There are 3 nested groupings, the coarsest first. Each group lies inside one group of the grouping before and may be the whole of it. The rows also spread widely along 7 directions, which tell nothing about the answers.
(in the rows, 128 means zero)
Some rows, each with its group in each grouping after it:
[162 120 113 149 123  73 137 100 125  99 140 104 202 133 162 128 157 121
 153 139 138 108 116 134  82 109 178 214 193 124 154 131 167 194 107 166
 129 154 103 122  79] => J_842 vufin J_919
[116 124 132 113 161 119 110 135 156 116 108 141 145 121  87 143 155 141
 137 131 156 147 100 154 133 126 141 169 126 129 129 121 131 152 104 161
 126 153 144  93 109] => J_56 Zav J_112
[128 157 116 149 174  96 108 129 111 119 119 143 156 129 103 143 166 108
 143 146 180 154  39 163  83  75 180 158 120 113 127 100 133 131  91 148
 121 155 127 112 109] => J_580 Mav J_366
[144 108 129 115 163 140 125 134 157 129 113 157 154 117  99 154 140 130
 150 141 156 167  90 157 141 120 167 149 132 122 127 107 115 130 111 144
 144 140 130 113 103] => J_56 duk J_294
[145 116 118 111 152 128 143 115 150 118 112 132 147 136  76 140 155 135
 149 119 175 166  97 150 113  98 167 166 148 132 119 125 136 160  96 167
 126 144 111  99 105] => J_842 Sesu J_462
[141 112 117 111 165 104 126 119 149 101 121 147 183 129 123 156 150 140
 164 130 142 148 111 155 122 124 163 179 132 148 142 127 154 147 140 162
 118 129 123  97  91] => J_56 Zav J_603
[134 153 111  92 148 122 108  93 144 133 120 199 171 170 128 129 127 130
 162 121 143 149 112 146 122  83 145 204 117 119 133 126 126 156 148 150
 132 132 107 133  80] => J_580 gora J_76
[144 147  83  91 167 103 153 116 121 115 133 148 162 178  87 134 154 109
 157 101 196 180  74 145  84  56 220 169 145 128 118 138 153 134 101 192
 126 146  74 111 107] => J_842 Nokun J_223
[133  87  81 110 127 100 147  51 128 111 116 175 193 211 111 103  82 125
 146 106 141 182 137 146  90  98 141 170 154 122 114 121 128 185 144 193
 171 162  99 148  71] => J_580 Nofem J_416
[171  98 104 123 157  89 142 105 144  96 136 128 187 125 135 136 148 121
 166 132 150 154 111 146 110 124 194 193 175 136 142 128 164 168 118 171
 134 130  94 114  88] => J_56 duk J_549
[153  86 153 149 168 122 121 112 185 104 105 127 144  97  57 159 147 178
 148 167 173 156 134 163 144 162 106 152 135 132 106 134 118 183 120 153
 134 142 142  76 107] => J_580 Mav J_812
[124 111 169 129 169 133  98 141 191 116 102 123 131  79  76 165 170 176
 137 161 158 122 120 159 162 156 101 171 116 130 125 113 121 163 106 132
 122 145 162  89 117] => J_56 duk J_699
[109 109 106 142 150  80 123  96 119  77 115 117 181 159 124 130 138 150
 127 132 139 139 115 161  93 120 122 173 126 140 133 109 143 177 116 168
 129 166 147 117  87] => J_56 Zav J_647
[114 164 157  98 139 125  97 140 169 148 125 156 143 134  90 141 182 142
 137 129 169 116 112 128 142  93 148 210 132 114 128 142 132 160 101 146
 107 136 122 106 108] => J_842 Nokun J_178
[127 121 131 125 141 114 126 113 145 122 122 131 166 147 101 140 150 146
 134 139 153 132 122 140 116 104 141 181 147 120 129 130 128 161 105 151
 137 156 131 120  95] => J_842 Nokun J_329
[128 110 118 128 137 114 119 114 143 119 110 141 158 135 102 125 126 123
 130 131 140 155 107 140 124 121 147 170 153 116 132 111 122 164 100 167
 145 162 141 119 101] => J_56 Zav J_112
[126 134 147 143 149 119 118 130 145 115 112 109 147 118  92 146 179 146
 129 146 167 125  91 152 107 103 142 179 137 128 134 113 140 160  85 142
 111 152 144 104 111] => J_842 Sesu J_462
[111 154 100  79 141 130 119 100 127 139 119 181 166 188 113 125 149 136
 149 104 159 154  99 150 105  61 155 195 111 129 134 119 138 150 137 165
 114 132 108 123  86] => J_842 Sesu J_462
[107 154 147 117 159 146 115 147 137 154 116 168 143 139  82 151 159 138
 132 146 162 149  75 153 128  79 149 149 100 114 124 114  94 117 100 129
 131 145 143 118 109] => J_842 Nokun J_178
[163 109 137 148 160 109 144 132 149 117 129 112 169 112 109 152 160 136
 151 156 156 132 102 138 117 112 179 170 166 124 137 134 142 152  93 146
 131 144 122 103  99] => J_842 Nokun J_329
[108 146 148 117 161 142  98 146 141 142 113 172 152 111 119 148 148 128
 139 150 130 138  73 154 146 109 143 162 104 118 148 101 112 115 116 126
 130 138 159 110 104] => J_56 Zav J_112
[110 182 131  89 115 137  90 123 136 181 132 197 166 163 134 122 147 107
 139 121 138 124  90 116 134  53 168 209 134  92 149 122 117 131 113 132
 134 137 117 144  86] => J_842 Nokun J_329
[138 130 110  80 171 105 120  90 170 101 115 172 167 162 107 143 151 166
 173 116 161 147 143 159 122 115 131 204 113 142 122 152 148 174 159 168
 114 123 100 102  86] => J_580 gora J_76
[142 146 120 154 100  65 119 104 120 119 137 109 197 156 153 108 160 102
 124 133 143 105 116 113  81  80 186 224 204 113 150 133 159 198  86 163
 127 172 111 146  87] => J_842 Nokun J_178
[ 93 140 113  91 196 119 120 119 116 102 122 183 184 159 135 165 149 162
 158 131 132 149  79 190 120  99 131 166  50 153 145 103 135 104 162 141
 110 116 146 107  86] => J_56 Zav J_647
[127 140 125 129 156 109 107 113 147 120 119 151 154 132  93 139 155 139
 144 142 177 150 100 158 118 104 144 178 126 122 120 123 134 166 115 158
 126 144 125 103 102] => J_580 Mav J_812

New rows, each followed by its group in each grouping:
[137 170 102 135 193  80 124 129 106  96 130 134 159 144 121 140 176 106
 151 128 186 148  50 164  67  64 193 178 115 125 130 117 156 133  96 160
 107 155 106 114 109] => J_580 gora J_76
[113 125 134 111 175 128 114 122 153 126 115 173 158 147  95 151 141 148
 151 136 161 154  97 168 124 107 126 165  97 125 119 120 124 135 131 146
 130 140 133 107  98] => J_580 Nofem J_416
[117 129 160 132 168 130  99 146 168 129 107 145 130 108  65 145 159 140
 133 146 178 147  83 153 135 118 126 156 124 110 109 121 120 144  90 139
 135 160 144 100 120] => J_580 Nofem J_416
[139 124 156 143 150 107 116 138 166 119 121  99 148 104  82 149 181 146
 132 150 172 114 113 134 125 122 150 184 165 118 121 139 138 174  73 149
 121 159 136  98 112] => J_842 Nokun J_329
[128 137 135 168 135 116  96 115 127 140 106 148 145 122  93 123 135 111
 120 161 156 151  67 146 107  90 139 148 148  93 133  88  96 158  80 135
 153 176 146 129 102] => J_580 Mav J_366
[141 106 107 111 185 109 147 100 137 106 126 168 189 160 119 151 133 134
 171 134 153 167  96 173 102 105 164 163 111 140 127 130 146 135 150 162
 137 128 104 112  85] => J_580 Nofem J_416
[127 127 148 149 132 123 121 134 147 137 109 121 124 129  46 127 151 131
 108 140 184 153  90 130 122  96 153 145 168 101 106 114  93 163  52 151
 149 186 141 116 123] => J_842 Nokun J_178
[ 81 152 142  88 190 146 112 143 152 132 114 164 131 155  52 166 173 181
 136 131 180 148  97 173 132  92 117 155  64 128 109 122 110 115 118 146
 112 138 148  92 115] => J_842 Nokun J_329
[134 126  97  86 190 125 141 124 129 114 124 176 169 147 111 150 142 126
 171 115 157 181  72 169 114  96 192 161 102 143 133 120 141 110 139 170
 123 120 114  95  99] => J_56 Zav J_112
[157  91 115 170 139  82 157  90 111  97 131 108 211 148 156 134 128 137
 142 165 117 127 119 146  85 106 157 175 169 132 154 117 137 166 118 153
 145 159 132 139  75] => J_842 Nokun J_329
[114 122 135 123 111 121 107 110 154 132 108 134 143 142  84 121 143 147
 124 130 156 129 127 133 123 112 115 187 156 108 124 119 109 192  97 160
 144 168 134 117  96] => J_842 vufin J_919
[131 156 123 133 163 120 114 151 113 131 127 153 162 114 128 139 156  91
 143 136 152 155  27 148 116  78 198 155 132 113 148  98 129 106  87 135
 128 146 132 114 110] => J_56 Zav J_647
[121 100 108 146 159  91 131 103 111  96 120 124 176 146 122 136 135 140
 129 146 142 155 100 171  92 107 146 157 125 134 137  92 129 156 114 159
 139 158 142 129  91] => J_56 duk J_549
[132 117 139 125 150 134 130 120 152 135 117 148 156 135  87 145 142 149
 141 147 151 144 112 145 133 107 145 160 138 116 125 125 111 146 106 142
 142 145 134 112  97] => J_842 Nokun J_329
[111 166 124  90 163 140  95 155 141 150 115 183 134 130  92 146 156 108
 145 116 169 167  48 147 138  78 177 160 109 114 132 106 120 109  99 142
 124 141 131 104 116] => J_56 Zav J_603
[119 115 134 112 158 141 113 133 164 120 104 151 134 125  68 151 148 152
 133 135 165 164 104 163 145 127 131 156 115 126 112 106 109 150 108 149
 138 154 145 109 110] => J_56 duk J_294
[124 169 108  90 156 100 105 136 134 120 135 163 166 135 132 135 175 104
 157 106 163 142  71 133 121  90 197 209 134 126 143 131 168 140 111 163
 104 126 104 103 103] => J_56 Zav J_647
[148 150 115 113 133 114 105 136 136 149 131 169 177 124 144 130 143  81
 157 119 138 148  70 122 124  84 211 193 168 109 153 117 144 134 107 149
 130 136 109 123  96] => J_56 Zav J_603
[135 105 144 172  96 138 124 100 121 156 112 139 168 148 117 112  93 117
 110 165 111 143 102 126 121  91 134 142 178  87 140  90  74 153  81 126
 184 185 156 160  85] => J_842 Nokun J_329
[124 163 119  84 127 116  92 134 154 149 121 167 146 132 105 115 151  93
 141  97 163 143  90 119 134  91 186 206 163 102 138 126 145 157  96 171
 129 147 112 114 107] => J_56 Zav J_112
[ 74 161 126 129 174 108  90 154 123 109 103 126 122 138  63 146 174 138
 107 126 183 150  61 167  97  86 128 147  87 123 117  94 120 132  77 157
 110 182 171  97 127] => J_56 Zav J_603
[165 115 158 114 135 146 127 132 178 159 126 171 173 112 118 152 145 134
 166 158 128 135 118 124 165 118 167 181 161 119 143 141 114 143 124 126
 138 115 117 114  93] => J_842 Nokun J_178
[156 109 114 141 160  91 157 104 127  97 136 118 199 147 136 143 146 141
 153 148 141 139 113 148  87 101 178 179 157 137 141 135 150 153 118 160
 131 143 113 119  81] => J_842 Nokun J_329
[ 79 143 148 147 181 133  92 128 133 124  91 157 119 129  53 152 152 167
 113 165 173 157  63 186 114 101  85 123  66 111 109  82  75 129  98 127
 130 166 181 104 115] => J_580 Mav J_366
[167 126 141 131 123 169 129 138 153 172 111 162 139 111  90 134 132  92
 144 143 155 174  57 128 144  84 194 139 174  95 134 103  97 129  75 127
 157 144 120 122 107] => J_842 Sesu J_462
[101 135 137 122 191 156 113 120 138 130  92 185 127 145  71 158 128 169
 138 157 156 172  74 191 128  93  93 122  51 120 112  87  64 109 123 122
 144 150 165 117 111] => J_580 gora J_76
[179  79 140 121 162 136 162 118 174 123 121 147 175 117  92 163 140 157
 171 159 147 157 125 144 146 133 169 151 154 138 126 146 114 144 125 147
 143 118 111 100  94] => J_842 Nokun J_178
[114 107 112  79 150 125 115  95 180 112 102 154 140 163  58 130 135 169
 139 105 173 166 151 155 140 133 108 177 119 133 104 124 125 189 128 188
 140 151 129 105 100] => J_56 duk J_699
[112 128 124 138 111 145  93  80 121 168 102 211 171 164 129 111  83 119
 129 159 108 166  89 150 128  82 109 150 120  87 144  76  66 144 135 126
 177 152 153 161  75] => J_580 Mav J_366
[131 151 134 174 106  61  78  92 125 113 130 125 199 127 173 111 158 116
 130 156 128  83 112 129  88 107 140 235 176 107 161 115 162 208 107 144
 125 165 136 142  80] => J_580 Mav J_366
[112 196 153 113 196  92  79 153 161 103 129 137 139 107 110 163 221 155
 153 137 191  95  87 156 115  99 140 228  93 132 130 139 173 149 112 137
  70 133 129  83 117] => J_580 gora J_76
[ 97 133 121 113 162 123 110 121 126 117 113 160 164 154 119 146 144 147
 131 138 145 152  93 176 115 100 130 160  85 128 136  91 115 136 127 141
 131 150 157 129  95] => J_56 duk J_294
[138 100 110 131 158 142 157  98 119 119 107 152 166 156  99 143 120 139
 147 145 140 182  82 173 101  88 150 126 116 133 131  97  99 127 119 142
 147 143 135 126  91] => J_842 Sesu J_462
[176 105 168 139 139 147 104 121 189 153 115 183 171  70 124 157 137 133
 174 183 117 131 107 138 173 146 137 181 156 107 149 128 113 151 138 110
 146 112 132 105  85] => J_580 Mav J_366
[124 115 130 147  98 163 119 101 126 164  94 157 133 156  77 106 100 112
 105 143 140 176  77 135 121  75 131 129 161  88 122  77  60 156  71 137
 178 185 151 150 101] => J_842 Sesu J_462
[133 131 107 113 194 111 143 128 115 104 127 158 181 134 133 152 149 121
 161 137 142 161  61 172 107  98 190 158 101 142 148 114 144 104 131 156
 122 127 125 103  96] => J_56 Zav J_112
[150 135 112 153 140  90 116 118 111 114 133 126 188 128 162 125 146  92
 142 142 137 138  72 144  90  86 195 187 162 115 159  95 148 155  92 154
 135 159 123 143  93] => J_56 duk J_699
[109 131 126  99 138 138 100 125 149 141 108 182 155 147  96 134 127 132
 140 123 142 160 105 145 142 105 131 165 120 118 132 107 109 140 121 149
 142 145 143 115  96] => J_56 Zav J_603
[113 141 148  80 180 175  96 159 181 154  99 182 108 107  47 160 156 148
 145 130 180 177  76 165 176 109 136 145  88 112 111 105  90 115 105 136
 132 129 142  92 126] => J_56 duk J_699
[131 149 160 167 151  90  86 118 145 106 123 127 174 106 158 146 171 148
 136 177 123  81 116 148 111 121 111 221 133 123 158 117 142 179 120 113
 114 154 156 127  90] => J_580 gora J_76
[126 115 111 110 159 127 125 116 137 120 115 164 163 150 108 143 135 129
 143 130 148 170  94 166 122 100 158 154 117 126 130 101 117 140 118 155
 142 147 129 126  98] => J_56 duk J_294
[158 130 127 124 140 115 110 105 158 133 120 165 164 135 121 128 134 126
 156 138 145 141 115 135 129 109 149 198 158 112 132 128 128 169 122 148
 140 142 111 125  93] => J_580 gora J_76
[146 137 146 136 181  89 108 146 165  93 130 101 170  81 132 168 203 145
 158 151 164 103 100 156 122 140 165 210 139 142 148 131 179 163 104 146
  94 133 132  89 111] => J_56 duk J_699
[174 121 140 154 135 110 114 113 161 125 113 134 156 107 114 130 141 115
 147 149 149 131 106 125 122 121 157 186 187 107 133 126 127 182  93 142
 149 159 115 120  99] => J_580 gora J_76
[142 110 130 176 155 137 151 124  93 142 114 155 178 144 122 144 111 111
 129 181 123 171  46 161  99  67 176 100 127 109 139  77  70  97  92 117
 170 162 153 150  95] => J_842 Nokun J_178
[116 134 158 122 149  97  81 108 186 108 121 136 160 115  95 147 173 177
 144 150 164 104 154 150 137 148  93 221 123 134 127 147 157 203 138 153
 103 137 141  90  91] => J_580 Mav J_812
[126 106 117 101 147 134 143  93 149 127 115 165 169 173  92 142 121 167
 148 135 137 156 135 153 126 102 125 163 118 130 124 129 108 151 141 158
 144 136 128 123  81] => J_842 Nokun J_329
[123 134 127 104 170  86 112 125 154  93 124 133 177 117 130 149 178 148
 160 125 150 113 123 153 122 135 153 219 126 148 147 144 180 168 134 167
  96 128 126  85  97] => J_56 Zav J_112
[144  95 130 147 179 116 136 125 133  97 117 126 180 113 126 164 147 145
 149 163 140 150  88 177 115 131 150 150 118 140 140 100 128 131 120 137
 136 143 149 117  95] => J_56 duk J_294
[ 94 168 141  98 176 151  80 136 154 157 103 197 120 131  62 153 160 144
 140 138 180 163  61 167 143  90 122 151  68 105 113 105  93 117 120 133
 122 132 143  99 114] => J_580 Mav J_366
[104 143 130  87 184 117 107 142 164 104 116 154 149 130  84 166 180 164
 152 119 172 145 105 165 139 123 134 185  87 146 126 126 149 141 133 158
  99 125 137  77 112] => J_56 Zav J_603
[162 110 160 107 151 151 129 131 188 148 121 164 163 108 102 168 147 156
 168 161 136 134 123 137 167 132 148 184 144 126 138 145 121 138 133 132
 137 110 119  99  93] => J_842 Nokun J_223
[110 184 130 102 175  98  88 115 137 114 133 170 173 148 149 147 178 144
 162 131 150 105  99 160 109  83 137 230  88 129 145 128 158 151 146 137
  94 124 120 116  90] => J_580 gora J_76
[151 103 121 118 134 124 122 113 157 127 116 159 175 128 124 136 120 121
 154 134 127 157 114 137 138 126 161 172 162 124 142 120 127 157 126 153
 150 139 127 115  91] => J_56 Zav J_603
[128 119 123 128 132 112 107 112 140 122 116 147 178 138 125 134 132 123
 145 131 128 140 113 140 126 117 147 184 149 122 148 114 131 163 119 154
 138 151 138 120  93] => J_56 Zav J_603
[122 141 140 112 147 110  90 103 171 117 109 158 152 136 103 137 157 164
 146 134 152 116 138 143 131 121 103 217 126 122 127 133 132 185 132 146
 119 145 130 113  93] => J_580 gora J_76
